Every row belongs to one group in each of 3 separate groupings. Each group adds its own fixed numbers to the row, and there is some noise. The rows also spread widely along 9 directions, which tell nothing about the answers.
Known rows, each followed by its group in each grouping:
[-10  10  -2 -10 -11   8  -5  -7   0 -17  17   7  14  -3   0  24   1   4
  -7 -11  -7   4  -7  -2 -10   4  -2  13  -4  12  11   9  14  18] | k_496 k_309 k_448
[ -9  -8  -1   1  -6   5   6  -4 -10 -25  -4  -1  10   5  -9   7  25  15
 -11  -3  -3  14  -4 -19 -17 -20  -2  -8 -20 -24  17  20   4  -9] | k_409 k_309 k_354
[ 10  14  -7  -3   8 -12   3  13  -3  22 -28  12 -29  -9 -11 -13 -11 -21
 -13   7  -6 -11   3 -12 -29  10   2 -17  10   2 -24 -35 -21   3] | k_698 k_426 k_354
[ -7 -22  12 -10   1   7  -5  -2  18   3  -9   9  -2 -10   0 -17  -3  -7
   4  21   9  -7   6  -7 -13   8  -7   9 -13 -17   0   3   2 -28] | k_698 k_426 k_100
[  6 -14   1   6   8  -8   7  -2 -20  -9 -16 -12   1  21  -1  -3   9   1
   4  -6 -10  16   4   5  18 -21   6 -17   1 -10  11  -5  -3 -15] | k_419 k_66 k_448
[-11 -19   8 -23  -5   7   1  -4  16 -12   3   4  -4  -7  -7   2  11   1
   5   7   4  -6  -9   0  -2   3  -5   5   3 -11   5  11   8 -30] | k_419 k_66 k_913
[-16  -5  -9   1   4 -11  11  -1  -5 -18 -13   7   9   3  -5   5  18   8
  -1 -14  -4   3  -3   8   7  -8  -8 -12   6  -9  -1  -3  -3   4] | k_496 k_421 k_246
[  9  -4   2  17  11   8   0   1  -3   5 -16  -3  -1   6  -4  -8  10   2
  -9   4  11   8  23  -9  -5 -12   4 -14 -15 -13  -5  17 -10 -19] | k_409 k_421 k_100
[ 14  30 -13   5  11  -1   1   8   1  14 -13  -8 -19  -7 -13  10   0  -5
 -16 -16   2  -8   3  -7 -10   4  15 -26  18   5 -11  -6 -18  11] | k_409 k_421 k_246
[-11  -8   1 -23  -3  12   6   9   5  -9   8  31 -14 -16  -7  12   0 -13
 -13  -3   3 -27   2  16 -18   6  -3   1  11  25 -29   2   2   6] | k_419 k_66 k_667
[ -9 -22   5   3  10  10   0  -6 -10 -24   4   9  17   6   9   2  12  10
  -8  -7   6   5  13  10   1 -18  -4   5  -9  -2   0  14   3  18] | k_698 k_66 k_667
[ 20  -9  10   7  28  14  -6  -6  -4  11 -21 -18  -2  14  12 -11  -2   0
  -3   5   7  20  21  -4   4 -11   5  -8  -7 -17   3   0  -7 -10] | k_409 k_426 k_913
[  9  -4   7   0  18  17 -10  -7  -8  -3 -20 -13  -2   8  -3   1  11   0
  -9  -1   9  13  16 -10  -9 -16  12 -17  -9 -22   8  19  -6 -13] | k_409 k_426 k_448
[-16 -24   4  -7  -4   6   7   1   2 -28   2  16   4  -2  -1   6  25  13
  -6 -12  13 -10   4  14   1 -12  -4  -8 -11   2 -11  32   1 -13] | k_409 k_421 k_354
[  8  13  -6  20 -14  -1  10  11  -5   3   6  -1   3   6  -1   0  -3   2
  -7  -1  -9   8   6  -8  -6  -8   5  -6 -20  17   4   7  -5   5] | k_698 k_309 k_100
[-12 -36   4 -16  28   6   0 -13 -18 -24  -7  25  15   8   5   2   0  -7
  -9   5  -4   9   8  10  -8  -7 -19  15   2 -12  -6 -25  13  15] | k_419 k_421 k_667
[  6   5  -8  22  -7 -11   9   4   2  17  -1   6   2   6   9 -10  -6  18
   4 -10   1   2   8   3   9   5  -6   2  -5  14 -12  -2   1  13] | k_409 k_66 k_100
[ -5  -5   7 -18 -13   0  -3   1  19  -8  21   0  -2  -9   2   6  -9  -5
  10   0  -2 -14 -17  18   7  18  -2  16  14  16   7 -10  10 -10] | k_496 k_421 k_667
[ 13   7  -3  14 -15   2  14  10   6  16   0   1   0   1   0  -9  -4   5
   3   6  -4   5  11  -8  -2   1  -2  -2 -16   8  -1   3  -3  -1] | k_419 k_66 k_246
[-12  -5  -9  -2  11 -12  10   1   1   9 -22  26  -2  -4   2 -12  -1  -3
  -3  -3  -1  -3   6   4  -7  10 -18   0  15   0 -30 -26  -5  18] | k_496 k_66 k_246
[ -3  -6   5  -7  -3   5  -5   4  13  17 -20   9 -16  -9  -5 -12  -1 -12
   0  12   6  -8   8  -3 -13   8  -4  -3  -2  -6 -16   0  -5 -28] | k_496 k_309 k_448
[ 12  13   1  -3   8   7   0  -4  -8  -6  10 -11   6  12   2  13  -5   3
  -7  -6 -11  19  -2 -10  -4  -2   4   4  -4   4  17  -8   7  22] | k_409 k_426 k_913
[  3 -22  10   1   1   9   1   0  17  11   8  17   7  -3  13 -11 -12   2
   2  11  10  -5  17   7   1  16 -14  23 -16  13 -15   4  14  -8] | k_409 k_421 k_100
[ -5 -30  14  -6 -18  -4  15  10  15   7  13  18  -7   2  10 -21  -9   0
  15  13  -3 -10   3  15  11  13 -15  22  -9  17 -11  -8  11 -17] | k_409 k_66 k_667
[ -7 -13  -3   1  -6 -14   3  -1  11   6 -12  16   9  -3  15 -15  -2  17
  15  -7   5  -4  -3  17  10  13 -17   7   2   1 -15 -12   3   0] | k_496 k_426 k_354
[  9 -12  12 -16   0   2  -5  -5  19   8  15  -7   3   0  13  -7 -28  -6
  12  14  -8   4  -9   2   6  24  -5  28   0  10  13 -27  15  -1] | k_698 k_426 k_913
[ 13  13   0  15   5  10   8  -1 -27 -11  15  -1  19  22  10  16  -7  -4
 -14  -9 -18  22  17   2  -1 -12   6   7 -14  30   9  -3   5  40] | k_496 k_66 k_448

New rows, each followed by its group in each grouping:
[ -4   4  -9   7   2  -7   7  -1 -16 -20  -8   7  14   8   4   9  16  17
  -6 -21  -3   8   0  10   2 -15  -4 -13  -4   2   0   4  -2  19] | k_496 k_426 k_354
[ -9 -15  -3  -7  16   4   1  -7   4  -2   4  27   7  -2  13   6  -2  11
  -2 -14  10  -5   9  17   5  12 -17  15   5  18 -27  -1   9  29] | k_409 k_421 k_913
[  8  -1  11 -12   4   7  -8  -2   1  -2  -8 -17  -6   3  -2   1  -3 -16
   1   8  -4   6   1  -1   0   0  12  -4   2  -7  16  -4   0 -26] | k_496 k_426 k_448
[ -5  30 -13  -1  -1  -4   1   5   9  10 -18  11 -10 -16 -16   4   8  -2
 -13  -7   2  -9  -1 -16 -25   9  -3 -14  16  -7 -17  -4 -13  14] | k_496 k_66 k_246
[-25 -28   3 -26  15   1   2  -6  -8 -25  -5  27  -5  -2  -7  11  14  -6
  -8 -13   4 -13  -1  16  -3  -2  -7  -4  12   3 -20   1   5  -1] | k_409 k_421 k_448
[  3  -2   2   8  29  17 -10  -8 -20 -12 -29  -3   8  11  -3   4  19  -4
 -22  -3   8  17  28 -11 -15 -26   7 -17  -5 -24  -2  18 -11   5] | k_496 k_66 k_448
[ -1  -1   4 -19  -6   1  -1  -3   4  -5  22   3  -2  -2   0  14  -9  -3
  -2  -9  -9  -7 -10   5   3  15   4  13  13  23   4  -7  15  10] | k_409 k_66 k_448
[ 14  -2   1   0   7  13   3   9   4   9 -13  11 -16  -8  -4  -2  -2 -14
 -13   4  11 -12  19   5 -18  -1   6 -13  -8  10 -24   7 -13 -16] | k_419 k_421 k_354
[ -3  17  -1 -21  -6   2  -3   6  22  15  -5  12 -23 -17  -9   2  -9 -13
  -2   3   1 -16  -7  -3 -18  24  -4   2  16   9 -15 -15  -5  -7] | k_496 k_426 k_913
[  2  11  -3  12 -24 -13  15  14   7  11  -9   3 -10  -2 -11 -15   4   0
   5   6  -7  -2  -1 -10  -8   2  -4  -6 -16   0  -2  -3 -10 -19] | k_496 k_421 k_354
[  4   3   6   4  -1  10 -12  -9  22  -3  -6 -28   8   1  -1  -1  14  15
   8   2  12  10  -1  -8   7  -5   3  -1  -8 -30  24  27  -3 -30] | k_496 k_421 k_913
[-10  -6   6  -5 -18   6  15   6  -4 -30  28   9  12   2  -8  12  10  -4
 -10   3 -11  -1  -2  -6 -11 -10   3   8 -19  18  12  18  10   3] | k_698 k_66 k_100
[  9   9  -4   1   7   1  11   3 -20   1  -1  14   0   9  -1   4 -10  -7
 -18   3 -15  11   6 -17 -26   2  -4   5 -11  10  -4 -26   5  31] | k_409 k_426 k_354
[ 15  -6   1  13   2   0   4   1  -7  -5 -16 -21   1  11  -5  -8  11   6
   2   4   1  15   5  -7   2 -21   9 -19 -16 -25  18  10 -10 -32] | k_419 k_421 k_354
[ -2  -6   6 -12   4  10   5   1 -11 -32   7  -4   2   1 -10  15  15  -9
 -21   1  -6   0  -2  -7 -18 -17  14 -11  -3   0  12  12  -2  -2] | k_698 k_66 k_354
[-22 -28  11 -34   4  11   0  -5   3 -18  -4  25  -8  -7 -10   6  10  -9
  -6   3   3 -13   0   3 -12   3  -6   1   1  -3 -10   6  10 -17] | k_409 k_426 k_448
[ -9 -12   7 -12 -13   4 -12  -8  35   1   0   6   7 -20   0  -8   3  11
  10  12  16 -11  -6  -7 -11  20 -13  19  -7 -23   4  14  10 -28] | k_496 k_421 k_354
[  0 -27  12 -12   9   8  -4  -3   8  -5 -13   4  -1  -3   6 -10   6   4
   1  10  12  -1   8   2  -5  -1  -5  -1  -8 -17  -4   7   2 -27] | k_409 k_426 k_354
[  5  20   8 -12 -20  18  -3   2   8  -6  26  -3   3  -6  -5  21  -8  -8
  -5   1  -8  -1  -2  -5 -16   9  10  11 -13  24  16  13  10   6] | k_496 k_426 k_448
[ 14   6   1  -8  -2  -3   6   8   2   5   9  -1 -13  -2   2   6 -12  -7
  -9  -5  -7 -10  -7   7  -2  13  10  -2  15  25  -7 -16   1   2] | k_409 k_66 k_354
[  2  10  -5   8  -2  10  17  11 -25  -8  11  21  -1  13  -1  20   4  -5
 -21 -17 -10   5  19   4 -13 -14   4  -8 -18  41 -17  10  -3  34] | k_409 k_309 k_448
[ 21  25  -9  21  -2  -7   1   2 -18  12  -1 -22   3  16  -1   2 -15  -1
  -5  -4 -20  24   0 -21  -3  -7  12  -4  -9   4  22 -19  -4  23] | k_698 k_309 k_448
[ 20   2   4  23  -4   4   1   0   4  12  11 -16  13  11  12  -7  -8  15
   4   1   2  14  12  -3  11  -1   4   9 -17   7  15  10   7  -1] | k_409 k_66 k_100
[  7  15   6   4 -22  17   6   6   4  -7  26  -3  10  -2  -6   9  -5  -4
  -9  14  -8   5   4 -21 -21  -2   8   9 -32  13  23  18   7   2] | k_698 k_426 k_100
[ 17  10  -4  12  -5   3  12  10   2  20   6   1   0   4  11  -3 -18   0
  -3  -2  -9   7  10  -3   0   9  -2   5  -9  24  -8 -14   0  19] | k_409 k_309 k_246
[  5 -11   2  -9  26  -3 -12 -12  -9   0 -25 -12  -4  11   2  -3  -2   0
   1  -7   1   9   0   2   6  -1   5 -11  15 -22   6 -17   0  -7] | k_409 k_426 k_448
[  3   9  -7  -2   5  -2  -3  -8   0 -13  16 -12  19   0   4  17  -5  10
  -6 -15  -7   6 -12  -2   5   3   5   6  13   4  19  -9   8  32] | k_698 k_66 k_246
[ 13   7  -2  16  -1  11   1   0  -3  -3  -3  -7   6   5  -4   4   5   6
  -6  -2   5   8  13  -7  -6 -14   7  -8 -21  -4  11  22  -3 -13] | k_419 k_421 k_100
[-37 -32  -3 -24  -1  -6   3  -4  15 -21  -5  31   7 -17   1   3  16  12
   4  -9  10 -19 -12  13   0   7 -21   3  12  -7 -19   4   7   0] | k_698 k_309 k_246
[ -5   6  -5   1 -25  -3  17   9  11  -1  19   5   2  -2   1   8   2  13
   4 -14  -6  -6  -9   5   5   8  -2   0  -6  23   0  10   5   5] | k_409 k_309 k_246
[ -7 -38  11 -10   7   3  14   3  -5 -10  -1  21   3  10  10  -9  -3  -8
   1   8  -2  -1  12  18   6   0 -11   7  -9  14 -14  -8  10 -15] | k_409 k_426 k_100
[ 13  -4  -5   4  25  -2 -10  -6 -11  22 -33   4  -7   4   5  -7 -15  -5
  -4   1   0  11  13  -4  -7   2  -4  -5   9 -14 -14 -29  -5   4] | k_419 k_309 k_448
[ -2 -15   4 -14   2 -10  -7  -4  26   6  -3 -12   0 -12   5 -10  -9   3
  13   4   4  -8 -14   5  13  18  -1   5  20 -13   8 -13   3 -18] | k_698 k_66 k_246
[ 14  14   5   1 -14  11  15  12   9  -1  25  -5   4   1   2  11 -15 -14
  -3   2 -13   0   5   7  -1   9   8   9 -10  37   7  -2   3   6] | k_496 k_421 k_246
[-10 -21   7 -18  18   5  -3  -4  -7 -10 -17  19  -1   3   5   1   1 -12
  -3  -2   2  -3  11  17  -1  -1  -5  -3   7   3 -17  -9   0  -3] | k_496 k_426 k_448
[ -9 -26   7  -1  11   0  -1  -8   3   3 -19  13   2   1  -1 -23   5   5
   3  14   7   7   9 -11  -8   1 -18  11 -10 -35  -3  -9   4 -13] | k_409 k_421 k_667
[  0  14  -6  -2   4   6  -9  -5   4  14   0  19  -2 -11   0   9  -8   7
 -12 -11   7  -7   8  -9 -18  15  -5  10   5   8 -18   1   4  33] | k_409 k_66 k_448
[ -1  -9   4  -4  31  17  -1  -8 -16 -20 -25   0  14   9  -1   5  13 -10
 -19   5   1  21  20  -9 -19 -19   0 -12  -5 -26   4   0  -4   4] | k_496 k_426 k_246
[ -8 -10  -5   5   0  -7  18   7  -6  -5 -26  10  -7   3 -16 -12  18  -3
  -1   4  -3   4   7 -10  -8 -13  -7 -22 -11 -23  -6   0 -13 -22] | k_419 k_421 k_246
[-10 -24   2   5   3 -11  10  -5  -6 -13 -18  11  12   9   2 -17  11   4
   4   9  -6  13   2  -6  -3  -7 -18   7 -14 -24   3 -12   4 -14] | k_496 k_421 k_354
[-15 -20   1 -13   8  -8   5   1   4  -4 -30   7  -9  -5 -10 -17  12  -6
   1   9   2  -3  -1  -7  -9  -4  -7 -17   5 -30  -5 -10  -9 -21] | k_698 k_426 k_246
[  0  -4   5  -2 -13   8  11   1  -2 -28  32  -6  14   9  -2  20   6   5
  -5  -8  -9   4  -4   5   6  -8   6   6 -16  22  22  19  14  -4] | k_409 k_421 k_100
[  7  23 -14  14   1 -13   6   7 -12  14 -14   5 -16   6  -9   4   2   4
  -6 -20  -5  -1   6  -3  -2  -2   4 -20   4  12 -15  -6 -13  18] | k_409 k_421 k_448
[  2 -34  15 -12   8   4   1   4  -2  -7  -7  -7  -8  10   8  -8  -5 -18
   5  10  -5   2   5  15  13  -8   6  -5  -1   5   1  -7  -2 -33] | k_698 k_309 k_448
[ 19  19   2   2  15  16   3  10  -4  12  -6  -1 -22   1  -8   5  -4 -22
 -23   4   1   1  21 -13 -23  -3  12 -14  -5  15 -18   1 -15   4] | k_409 k_421 k_913
[  1 -26   6   3  30  13  -7  -9 -20 -11 -22   2  10  17  12   2  12   6
 -10 -10  11  15  24  10   5 -21   0 -11  -4 -11 -10  14  -2  -1] | k_409 k_309 k_448
[  8  16  -9  -6  19  -2  -7  -3  -3  11 -12  -2 -12   0  -1  10  -7  -1
 -12 -11  -3   4  -6  -7 -10   9   0  -6  22   0 -10 -23  -2  19] | k_409 k_309 k_913
[ -7  -4  -4 -19  20   6 -11  -1   2  -7 -24  15 -10 -14  -2   9   8  -9
 -19  -7  13 -13   1   7 -22   3  -2 -13  24  -6 -27  -6  -8  -3] | k_496 k_309 k_354
[ 17  20   1   7  -8  18 -20  -2  16   7  11 -27   2  -9   4  16  -2  11
  -3 -13  12  -3   4   0   2  -1  21  -7  -5   8  16  34  -5  -3] | k_698 k_309 k_448
[  2  18 -13   5 -24 -12  25  18   2   7  13  13  -9  -3  -7   7  -5   2
   1 -14 -16 -11  -6   9   3   6   1 -10   2  35 -12  -7  -5  14] | k_419 k_66 k_246
[  3  -2  11 -14 -15  11   9   6   5 -11  34   2  -3   1  -4   9  -9 -11
  -6   7 -13  -4  -4  -1 -10   7   5  18  -7  24  11  -3  13   2] | k_409 k_66 k_667
[-13  -3  -4  -8  -3  -2  -4  -4   9  -7   5  17   1 -10  -4   7   5  16
   0 -14   9 -13  -6   8  -3   9  -9   5   8   1  -9   3   5  13] | k_409 k_421 k_667
[ -3  -7   7   0  -9   6  12   8  -2  -7  -5   7  -3   6  -1  -9   5  -5
   2   7  -4   2   8   6  -5 -10  -4  -4 -13   3  -1   2  -4 -12] | k_496 k_426 k_667
[  3 -11   0  -5  10   0 -17  -8  23  13 -16   1  -4 -16   5  -8  -1  16
   4  -5  26 -15   2   4  -1  16  -5   1  10 -19 -13   7   0 -15] | k_409 k_421 k_354
[  6 -18   6 -12  27  10  -6  -4 -11  -5 -24   3  -5   3   1  -5  -2 -12
  -7   6   5   4  10   8  -7  -9   1 -10   9 -18  -7 -16  -3  -9] | k_419 k_426 k_667
[-25 -20   0  -8  -2  -2  -1 -12  -1 -35  11  14  26  -2  -1  12  19  19
  -2  -9   1   1  -9   1  -1  -8  -9  10  -1 -10  12  16  16   9] | k_698 k_66 k_100
[ -2 -12   4  -4   8   6   3  -4   5   2  12  19  11  -1  11  -3 -13  -2
  -4   8  -3   4   8  -4  -8  12 -15  28  -9  16  -8 -12  10  29] | k_698 k_66 k_913
[ -7 -16   2   1   5  -1  -5  -5  -3  -8 -14   2   4   4   4  -2   9  11
   5 -12   7   0   6  12  13 -11   1 -13  -3  -7   0  12  -5  -3] | k_698 k_426 k_448
[ 10   9   6 -16  10  17  -9   3   8  10  -1   4 -10 -11  -2   6 -18 -29
 -18  16  -1  -6   7  -7 -29  15   6   6   8  12  -9 -17   2 -11] | k_496 k_309 k_100
[ -8  -7  -5  12  -5   2   7  -3  -6 -16  -2  15  17   4  -4   5  16  16
  -3  -7   4   6  10  -1  -3 -14  -8  -3 -22  -5   0  22   3   2] | k_419 k_421 k_100
[-18 -15  -1 -11   2   0   5  -3 -12 -21 -13  18  -2   2 -14   6  20   0
  -8  -4  -2  -1   0  -2 -10 -14  -3 -12  -2 -15  -4  11   1  -9] | k_419 k_66 k_448
[  2  -7   8   3  -6   2  -8  -2  18  19 -26  -4  -6  -3   0 -24   2   3
  12  14  10   2  10  -7   0   4  -4  -3 -13 -26   2  10  -7 -36] | k_496 k_426 k_448
[  2 -13   3  11  -8 -16  19   7 -13  -8  -4  -3   3  16  -5 -16   2  -4
   4  13 -21  15  -2 -13   0 -11  -4   1 -22  -7  16 -19  -2  -9] | k_698 k_421 k_354
[ 11  -5   9   6  11  17   2   2 -10  -2   3   1   1   8   3  -1  -3  -7
 -16   8  -1   9  19  -7 -14  -9   4   5 -11   2   0   2   1  10] | k_409 k_66 k_667
[-15 -13   4  -4   5   5   4  -4 -17 -23  -7  15   5   6 -15   3  13 -10
 -15   9  -7   9   9 -24 -24 -15  -5   1 -21 -15   7   5   0   3] | k_698 k_421 k_448
[ 10 -27  10  -4  40  20 -15  -7  -4  -2 -22  -8   4   6  16  -6  -2  -8
 -11   7  15  12  21   4  -1 -10   2  -2   2 -15  -8  -1  -5  -5] | k_698 k_309 k_913
[ 12  22  -5  -4   3  11  -2  -2  -3   1   5   2   2   0  -4  15  -8   0
 -11  -3  -7  10   2 -13 -19   4   2   3  -6   6   6  -5   4  25] | k_419 k_426 k_913
[ -2 -12  10 -29  -1  21 -20 -10  26  -3   6   3  -3 -20   0  11  -3   2
   4   1  20 -18   0   9  -5  14   3   6   2  -3   0  25   9 -25] | k_419 k_426 k_448
[-8 -7  4 -8 -8  1 -1 -2  5 -4 -3 10  5  0  3 -2  1  5  9 -2 -2 -1  2  8
  2  4 -5  6 -5  2  0  3  5 -5] | k_496 k_426 k_448
[-15   4  -8  11 -27 -18  21   9 -15 -14   2  11   0  13 -11  -1  15  13
   7 -14 -17   6  -5  -2   6 -15  -2 -13 -20  10   7   7  -6   9] | k_698 k_426 k_448
[-24 -37  14 -26   4  14   0  -5   0 -25  -4  25   7  -1   2   3  11 -12
  -5  10   2  -4   7  12  -9  -5 -12  10  -7   0 -10  10  11 -20] | k_496 k_309 k_448
[  9  16  -5   0 -13  -4   4  -3   4  -6   8 -25   9   2 -11   9   2   9
   2  -1 -13  12 -18 -19   1  -1   9  -4   1 -16  36  -3   5  -7] | k_419 k_66 k_246
[ 20  12   1  16  -8   0   0   2   4  23   0 -11  -2   8   8  -6 -13  10
   7  -6   0   8  10  -2   9   5   6  -1 -14  12   5   1  -2   5] | k_409 k_426 k_448
[ -7  -1 -10  14 -11 -10  -1  -6   0  -7  -8  -2   9   5  -3   4  17  29
  13 -23   6   4  -3   8  19 -13  -3 -13  -8 -13   9  24  -2  -6] | k_419 k_421 k_448
[  0  18  -8  -3   0 -11   7   5 -15   2 -16   1 -21   6 -19   5   4  -7
  -7 -10 -13   1  -6 -13 -12  -5   9 -25   9  -3   0 -15  -8   2] | k_409 k_426 k_448
[  1 -16  13 -11   1   9  -8 -14   7 -10   9 -15   9   5   1   1  -1   4
   2   9  -2  10  -4 -13   2   2   4  14  -5 -19  28   7  16 -18] | k_409 k_66 k_448
[ 35   7   4  15   1   4   3   8  -1  15   9 -23  -5  12  13  -1 -17   0
  -4  -6  -3   5   9   7  11   1  17  -3   0  25   4  -5  -3   0] | k_409 k_66 k_354
[ -4  33 -19  21  -8 -17   3   5  -9   5 -24  -3  -9   0 -16  -2  20  15
  -5 -20  -4   3  -5 -11  -8 -12   1 -26  13 -17  -1  -2 -19  15] | k_496 k_66 k_667
[  3 -19  12  -2 -12  13  10  -1   1 -24  30  -2  19   7   8   8   6  11
  -4   2  -4   8   1   3   0  -6   1  16 -23  13  17  22  17  -4] | k_409 k_66 k_354
[ -5   5   4 -18  -9  18  -6   6  29  -5   9   1 -10 -26  -8  12  10  -1
 -10  -5  20 -28   2   2 -13   7  12 -10   7   6  -8  35  -8 -13] | k_698 k_66 k_246
[ -9 -17   1  -1  -3  -6   9   8  -1   7 -17  27  -5   5   8 -14  -1  -4
   9  -3   0  -7  15  21   8   2 -13  -3  -5  17 -27  -6  -5  -5] | k_496 k_426 k_448
[ -4 -16   8   2   7  13  13   2 -20 -23  -9   3   4  16  -9  -1  21  -6
 -14   8  -4  14  17 -12 -14 -27   3 -16 -25 -13   8  18  -1 -18] | k_409 k_426 k_100
